All groups share one centre, and each spreads out both ways along 11 directions, with some noise.
In the rows, 128 means zero.
Known rows, each followed by its group:
[190 153 165 137 108 151  67 142 184 173 106 151 126 100  52 127 137 158
 122] : j400
[150 156 169 146 151 123  99 130 143 173  84 161 124 132 123 121 132 120
 141] : j469
[ 96 103  93 141 104  69 159 137 169 149 100 106  51 132 158 133  69  93
 161] : j657
[104 156 115 171 152 148 121  96  86 148  96 180 139 138 157 135 159 158
 117] : j400
[182 165 159 132 129 115 142  95 100 158 141 151  97 132 114 126 129  53
 113] : j657
[107 117  87 136 131  88 116 164 105 132  53 138 119 175 169 116 129  93
 136] : j402
[156 135 171 114 145 126 109 136 154 148 165 118 134 116 100  97 104 129
 114] : j469
[159 118 167 126 134 104 152  85 135 158 105  94 134 104 111 156 142 146
 128] : j402
[112 138 124 133 108 129  85 148 129 177  91 145 144 156 160  97 104  74
 114] : j657
[113 108  72 123  83 132  99 144 124 111  73 153 133 136 137 129 149 146
 142] : j469
[150 133 123 117 164 136  95 171  80 181 135 108 172 180  98  88  98  98
  78] : j269
[ 53 170 146 154 205 153 164 126  98 162 101  97 112 167  99 167 100 102
 249] : j263
[123  97 166 125 163  94  96 148 151 105 182 127  92 144 105  62  88 144
 130] : j269
[141 152 108 115 130 131 125 122 103 131 100 139 154 150 165 156 134 130
 125] : j469
[141 137 122 103 123 121 153 149 159 117 184  99 143 110 138 109  93 102
 102] : j400
[125 105  97 121  81 146 128 211 159 156 136  73  78 161  65 154  76  50
 143] : j269
[154 148 134 132 192  90 144 190 213 106 136 109  93 128 139 162  85 187
 140] : j469
[ 98 108 189 131 128 161 111 112 152 143 164 101 123 113  90 114 123 138
 156] : j269
[153 132 138 101 119 103 128 125 139 101  96 109 164 126 158 144 155 130
 119] : j263
[ 93 122 165  80 128 194 101  73  68 153 161 119 201 161 146 181 118 154
 148] : j368
[ 75 133 120 153 168 123 104 166 135 134  73 120 144 155 145 110 125 141
 161] : j263
[105 107 130 124 118 101 141  97  65 132  98 133 112 154 128  98 127  58
 179] : j400
[183 142 103 116 101  85 138 129 137 119 100 156 132  82 116  83 151  90
 119] : j402
[142 114 221 145 104 137  92  66 148 118 118 115 132 120 156 173 177 155
  62] : j269
[114 119 161 130 149  97 120 121 127 111  75 114 136 157 173 158 142 139
 138] : j469
[ 91 121  89 153 146 127  90 162 128 130  63 156 131 166 140 118 137 170
 138] : j263
[176 138 145 111  92 105 102 111 129 119  61 147 135 130 127 160 154 115
 138] : j263
[135  93  91  96  58 133 115 113  61 120 156 137 135 146  76  75 122  55
 116] : j469
[ 79  70 178 130 143 120 109 122 146 132 156  75 110 136  91  97 100 162
 161] : j657
[105 156  94 111 113 161  81 155 122 159  72 108 213 160 177 153 137 122
  86] : j368
[121 154 104 123 122 153 142 123 134 179 104 130 146  98 108 152 117 146
 156] : j402
[147 114 135 118 144 109 121 140 120 132 132 118 117 134  75  98 112 125
 159] : j400
[135 144  75 115 155 123 120 170 125 105 161 146 126 160 139 113  91 134
 115] : j402
[103  77 141 100  72 139 107 119 129 109 116  96 135 131 119 144 137 132
 158] : j469
[ 82 111 137 124  97 144 159  98 157 102 132  94 106 100 132 176 134 137
 189] : j269
[113 158  86 160 180 131 135 146 114 138  97 150 136 142 137 135 135 184
 131] : j400
[128 205 124 148 109 185 155  95 136 191 142 156 140  59 111 129 129  80
 149] : j469
[ 83  88 138 138 133 112 105 109 106  92  89 142 156 101 111  66 180 174
 171] : j402
[ 91 101  97 156 204  81 143 159 119  88 125 116 124 148 142  72 124 193
 126] : j263
[105 117 104 110 139 112 129 139 140 133 132 105 141 128 139  96  98 137
 137] : j657
[101 132  49 111 115 142 147 135 120 111 191 151 117 131 148 109  79 114
 129] : j400
[132 143 139 162 125 131 107 141 155 140 135 151  77 152 124 135 115 118
 107] : j269
[195 153 150 119 131 102 138 106 122 110 132 142  87 148 136 182 136 103
  95] : j263
[ 76 112 111 157  89 168  94 168 202 122 130 140  76 118 121 147 113 165
 147] : j368
[133 151 108  96 124 111 157 119 133 103 136 118 198  84 191 115 141 122
 102] : j269
[119 117  93 109 123 107 127 147 121 123  95 118 172 124 152 105 134 123
 140] : j368
[ 97 126 141 144 140 136 154 118 145 116 181  86 122 101 123 100 122 113
 121] : j469
[143 135  94 111 132 144  98 149 112 133 132 156 138 157 101 143 110 156
 131] : j657
[151 175 157 135 149 132 122 120 145 134 109 128 103 137 100 163 128 115
 151] : j263
[ 61  96 136 113 117 138  96 161 155 109 144  77 165 160 190 126 103 128
 108] : j269
[163 152 174 174 185 112 156 131 110 163 170  98  64 154  63 132 110  87
  94] : j269
[138 129 137  85  82 160 121 122 138 143 194 110 150 115 126 134  96  98
 109] : j263
[121 152 155 156 111 143 107 116 137 217  50 122 143 137 165 163 135  99
 103] : j402
[ 87  56 170 140 130  71 138 110 122  37  92  68 102 184 212 182 175 161
  91] : j469
[127 136 155 145 135 132 113  95  81 192  62 138 140 156 128 145 146 123
 142] : j402
[155 159 121 124  90 151 158  86 103 166 125 155 123  95 106 137 133  53
 157] : j263
[101 131 162 146 146 150  95 128 110 158 121 101 123 184 139 154 105 113
 118] : j368
[ 48  88 136 117 116 154  97 177 142 144 128  76 129 165 124 110  84 100
 171] : j269
[170 132 156 121 118 102 111 129 140 177  98 114 142 115 130  92 127  76
  89] : j402
[ 87 107 132 155  99 116 135 128 149  91  88 128  89 116 138 129 158 116
 161] : j402
[151 194  95 145 167 119 172 136 131 163  50 143 158  88 133 139 159 121
 162] : j400
[ 70  67 170 150 125 150  66  91  84 157 118 145 117 158  76  78 136 166
 174] : j400
[160 196 134 160 192  99 138 135 140 135 115 151 140 107 140 100 140 129
 101] : j263
[163 146 132 128 139 105 145  70  84 156 101 158  99 146 120 165 135 135
 137] : j657
[134 150 114 116 122 139 116 142 130 126 151 138 116 142 121 121  98  98
 130] : j402
[105 124  99 132 184 107 170 133  82 114 131 123 101 160 113 126 110 132
 181] : j368
[146 124 138 127  95 109 122 103 124 111 119 136 112 129 148 126 143  96
 107] : j400
[105 118 152 125 161 130 124 133 118 129 157  94 136 161 134 123 107 116
 125] : j269
[113 131 167 154 132 142 127  92 143 130 134 124 123 105 129 137 147 142
 125] : j368
[127 152 117 146 119 119 120 175 128 147 104 122  76 181 142 143  99  38
 125] : j368
[120 125 176 102 118 182 107  64 104 158 153 111 178 113 110 157 137 151
 143] : j368
[175 146 145 131 114 117 122 140 177 133 136 126 130  86 115 110 142 122
  87] : j400
[154  80 144 109 137  46 141 170 167  78  96  95  80 138 125 104 122 130
 161] : j469
[118 106 108 121  91 148 104 157 136 133 152 133  68 158  56 131  79 107
 161] : j469
[121 165 149 132  74 187 119 115 168 165 122 131 150  83 134 159 136  98
 129] : j400
[ 60 122 115 165 136 118 144 159 163  75 127 115 113 115 185 108 140 117
 123] : j402
[126 129  95 108  78 152  77 203 162 132 116 145 151 126 120  92 120  84
 135] : j657
[117  99 112 124  90 115  62 183 163 142  79 148 138 129 125  57 116 110
 126] : j657
[165 128 118 119  70 101 136 131 154 102 104 139  69 129 137 166 134  65
 135] : j368
[146 125  99 115 126  89  92 174 163  97 140 171  81 162 131  92  79 116
 131] : j269
[138 138 167 120  96 173  79 129 182 176 136 108 149 125 129 165 109 152
  77] : j402
[112 155  88 153 176 101 178 126  71 145  93 146 113 146 120  97 121  88
 189] : j263
[143  88 164 158  73 132  73  96 141 114 105 159  95 152 160 168 171 177
  52] : j263
[109 132  79  89  99 147 115 153 137 119 143 152 173 123 179 118 107 134
 131] : j368
[115 132 119 110 163 140 136 116 114 111 163 122 165 140 150 137 117 175
 114] : j368
[ 58 148 137 174 151 171 153  86 101 191 103 135 111 123 106 149 125 127
 212] : j657
[170 136 147 109 124 161 131 135 134  84 188 124 143 102  63 139 146 141
 131] : j657
[151 160  99 128 120 118 158 110 124 119 117 158 105 125 149 167 139 117
 131] : j368
[125 116  85 147 152  91 153 126 127 112 112 133  73 143 125 145 109 169
 149] : j657
[ 95  82 144  96 107 120  94 127 107 123 154 106 151 154 146  84 104 107
 119] : j400
[139 133 110 113 123 122 149  62 147 174 137 129 115 103 136 166  91 206
 133] : j657

New rows. What belongs after each?
[ 57 128  89 134 140 174 116 130 111  87 140 139 154 150 153 148 125 178
 158] : j402
[ 66  78 174 199 112 120  82  80 106 122 115 161  53 168 133  96 153 131
 114] : j400
[146 156  87 125 131 103 123 176 112  95 134 151 108 190 188 123 100  51
  92] : j402
[134 176  90 142 159 112 166 176 135 163  88 131 114 136 119 128 102  59
 175] : j400
[156 160 136 136 156 121 152 122  98 112 125 136 130 128 137 134 156 106
 112] : j657
[126 142  69 133 157 114 170 136  76 130 152 146 100 176 154 132  94  97
 117] : j263
[128 143 107 120 127 123 136 110 107  94 134 148 152 111 140 106 150 122
 141] : j402
[145 138 144 119 126 122 146  84  99 136 138 135 156  95 121 104 149 113
 132] : j400
[169 130 129  96 142 117 117 132 126 140 119  82 174 125  71 121 125 159
 110] : j368
[154 131 157 122 151 136 115 127 134 147 173 101 131 127  63 106 101 148
 115] : j368
[101 131 104  84 104 146 167  80  98  92 147 143 183 106 221 160 139 116
 158] : j368
[140 154  72 127 163 115 125 135 157 131 152 151 128 145 163 137  92 207
  69] : j657
[ 72 164  73 162 177 104 181 138 137 159 123 110 114 127 187 114  92 100
 141] : j657
[109 102 124 113  93 131 116 124 101 137 117 125 122 154 134 136 116 101
 142] : j263
[181 125 189 107 109 100 123  85  89 158  77 131 151 129 100 121 164  65
 153] : j400
[159 218 160 159 150 220 143 111 114 164 191 166 116 108  65 169 132  94
 126] : j657
[156 128 178 127 131 128 131 121 138 164  98 110 132  86  43 112 139 120
 191] : j400
[207 178  85 115 164  88 140 105  88 166 135 184 115 137 114 104  91 122
 107] : j657
[148 133  82 126 108 121 112 177 166 127 112 134 126 125 110 119 113 148
 119] : j368
[138 180 105 171 118 117 162 145 145 131 120 178  53 135 174 145 120  45
 113] : j368
[104  97 124 122 126 137 111 117  93 121 158 116 132 149  96  98 120 131
 135] : j469
[102 121 104 106 104 166  80 127 117 149  80 121 188 146 122 163 137 187
 137] : j368
[  7  91 133 170 142 140 120 156 152 117 110 113 133 121 182  79 134 149
 164] : j368
[176 155 121 103 233  74 153 162 159 108 140 127 148 134 140 141  99 215
 144] : j469
[162 132 165  66 133 124  93 119 137 128 110 114 196 132 165 161 129 156
 113] : j469
[144 150 151 121 143 142 147 131 108  95 160 111 146 126 138 148 145 109
 111] : j657
[134 144 117 136 114 124 150 119 171 137 143 124 104  86 138 139 116 143
 116] : j657
[117 161 131 158 175 144 165  82  81 140 115 144 144 102 112 120 166 149
 158] : j657
[134 161 204 175 151 129 147  82 161 166 125 107 144  70 168 127 172 133
  59] : j402
[122 173  42  77 142 149 113 154  42 125 132 162 208 199 191 130  95  81
 127] : j402
[127 114 100 123 141  80 198  93  98  61 157 189  76  86 162  99 139 135
 191] : j368
[111  97 109 107  97 127 143 117 130 101 160 122  96 118 104 139 107 129
 169] : j400
[121 187  75 124 134 189  98 131  86 144 147 197 170 155 122 127 103 134
 129] : j402
[ 90 141  57 133 109 189  98 159 136  86 159 188 111 136 108 125 114 147
 170] : j402
[ 59 133 136 158 119 190  86 120 123 206  57 122 163 151 142 173 126 152
 152] : j402
[134  92 116 143 129  75 177 114 107  70 145 115  68 126 106 117 140 113
 135] : j469
[131 176 162 143 190 132 111 108  95 168 122 146 190 141 170 100 146 148
  81] : j469
[116 105  97  89 102  86 183 125 120  66 140 132 119 116 197 128 123  86
 163] : j368
[181 153 136 122 123 140 138 120 139 100 153 148 121 110 112 165 146 148
 100] : j657
[166 159 153 168 148 129 130 137 121 155 115 112 135 137 151 145 157 118
  31] : j269
[109 108 111 110  97 152  87 127  81 139 137 135 144 175 115 100 113  97
 116] : j469
[133 124 130 131  66 128  87 151 154 136  61 101  97 167 135 192 137 100
 115] : j368
[127 140 114 108 105 162 127 125 145 191 162 133 115 105  60 111  72 113
 190] : j657
[142 165 117 146 160 129 103 138  89 139 127 168 136 176 153 116 118 117
  90] : j402
[164 138 121 125  94 132 101 129 147 140  80 118 138 130 100 166 152 144
 111] : j368
[195 120  92  73  95  81 119 142 107  76 139 162 141 119  99  57 134  81
 141] : j402
[ 71 111  95 143 140 147 113 176 171 137 101  82 145 109  68 112 126 200
 174] : j368
[218 144 183 137 118 135 134  95 118  81 155 153  75 116  53 185 173 137
 115] : j657
[128 168 123 122  97 146 130 138 141  81 183 147 112 130 172 131 123  57
  99] : j402
[129 120 148 133 135  87  91 136 133 119 125 165  91 149 147  66 109  91
 136] : j269
[195 134 117  91  95 112  92 132 182 113 168 137 115 127 129 151  98 182
  49] : j657
[141 107 173  64  66 171  89 107 150 179 183  99 138 102  52 126  85 103
 171] : j657
[105 127 140 135  73 111 130 109 190 159 108 106  84 114 185 165 101  98
 112] : j657
[134 172 164 159 114 143 114 116 131 163 106 131 109 145 151 155 134  62
  96] : j368
[182 168  92 105 146 113 151 150 141 135 149 140 132 113 118 113  92 111
 134] : j469
[148 131 164 110 146 109 102 127 127 129 106 108 139 142 106 129 127 116
 154] : j263
[ 81  96 178 165 197 107 119  94  79 138  83 100 132 196 157 155 152 196
 118] : j402
[150 143 100  90  97 105 169  98  87  99 134 118 124 140 187 154 121  48
 131] : j400
[152 155 134 159 152 102 167  99 108 117 153 176  76 116 145 119 135 101
 127] : j368
[110 136 118 127  72 198 168  49  76 177 196 156 116 117 140 177 118  94
 107] : j263
[115 140  90 109 149  74 167  92  98 171  99 118 149 144 198 113  85 105
 136] : j657
[183 179  95 110 173 110 163 184 185 122 172 108 139  92 115 121  97 144
  99] : j400
[117  90 124 118 102 103  96 176 148 143  76  85 112 147  67  92 106  88
 173] : j368
[120 127 132 105 107 159  64 160 127 151 127 137 180 161 142 109 121 115
 100] : j657
[125 149 143 147 104 172 102 119 153 130 175 196  88 132 169 144 112 127
  99] : j368
[161 113 106  86 130  88 168 103 101  91 150 145 120 112 108 104 119 122
 171] : j368
[113  99 103 121 186  87 117 195 121 138 112  58 140 165  74  72  93 132
 146] : j368
[122 141 163 168  94 147 101  78 110 138  94 169  90 152 164 171 162 112
  90] : j400
[177 169  32 148 150 143 148 188 103 170 104 143  92 165  59 157 106 116
 119] : j269
[174 130  90 100 107  69 131 168 122 112  77  96 121 159 139 139 122  78
 108] : j368
[172 158  25  62 101 137 107 154  73 114 115 204 163 165 109 116 100  98
 168] : j402
[129 126  51  82 107  94  87 147  91 176  64 166 210 147 168  59 103 121
 124] : j657
[108 126 130 137 145 129 115 111  88 197  59 127 157 156 132 143 132 135
 142] : j402
[109 113 112  88 115 110 130 130 166  56 159 136 112 127 180 152 103 158
 164] : j269
[148 158 117 121 128 112 156 108 114 117  82 135 124 129 124 175 144 107
 169] : j263
[124 106  32  61 105 111 115 202 149 113 117 110 179 149 149 131  81 159
 134] : j402
[124 129 166 132 207  76 120 185 179 123 102  99 132 155 185 119  96 151
 132] : j469
[149 138 110 140 177  78 122 190 139 127 105 120 127 161 145  83 112 100
 105] : j400
[123 157  80 145 186 106 162 165 115 108 136 133 135 126 138  93 123 128
 132] : j657
[126 105 173 113 140 122 102 101  76 120 101 123 175 152 135 106 157 125
 123] : j657
[171 122 137  82 108  51 120 134 132 129 127 106 150 149 210  89 106  52
  53] : j657
[ 86 109 126 113  55 158 109 120 143 111 107 149 104 149 190 186 131 104
 151] : j368
[129 169 156 155 154 144  96 178 198 183 113 143 101 127 122 122  93 126
 151] : j469
[ 85 115 161 119 159 155 128  71  90 124 149 120 202 122 171 129 146 190
 124] : j368
[217 101 134  66 129  75  93 121 131  98 162 129 130 167 138 133  97 176
  47] : j657
[118 152 169 156 109 170  91 108 158 164  96 115 147 109 123 163 158 155
  94] : j368
[ 94  92 194 175 156  72 157 108 125 144  77  71  99 121 149  97 156  94
 136] : j402
[175 125 155  71  45 139  86 114 142 169 105 121 182 111 134 138 129  77
 101] : j402
[ 56  78 165 156  95 175 126 114 181  99 111  96 118  81  85 167 173 206
 188] : j657
[166 161 152 144 196 117 192 100  70 135 162  83 135 152 116 174 143 131
  69] : j269
[145 131  84 112  85 138 102 115  87 136  90 166 140 140 106 127 138 112
 140] : j469
[106 142  73 116 167 132 118 147 110 178 133 149 155 159 125 101  66 161
 139] : j657
[130 129  89 126 158 117 118 168 153 128  76 131 172 102 112  89 145 189
 153] : j400
[154  96 189 139 163  95  83 153 143 148  88 119 125 129  52  65 142 155
 147] : j400
[128 158 170 138 138 134 129 121 159 165 122 123 153  89 138 104 128 100
 131] : j469
[ 92 135 121 154 138 135 167  83  65 129 146 115 135 119 143 108 145  86
 129] : j469
[110 156 108 144 107 173 110 104  88 168 119 157 150 132 134 108 141  77
 111] : j469
[109 141 119 142 205 120 138 142  99 143 122 115 151 151 118 108 115 157
 148] : j400
[ 90 146 106 145 151 148 123 137 111 117 145 149 141 138 134  99 122 136
 145] : j402
[148 146 136 144 146 116 102 143 109 169  90 101 124 164  80 121 118 105
 120] : j368
[159 104 107  73 135 105 139 107  87  95 165 162 133 134 103  97 103 147
 174] : j368
[123 148 117 149 140 133 131 107  80 137  94 166 111 145 111 124 138 109
 173] : j402
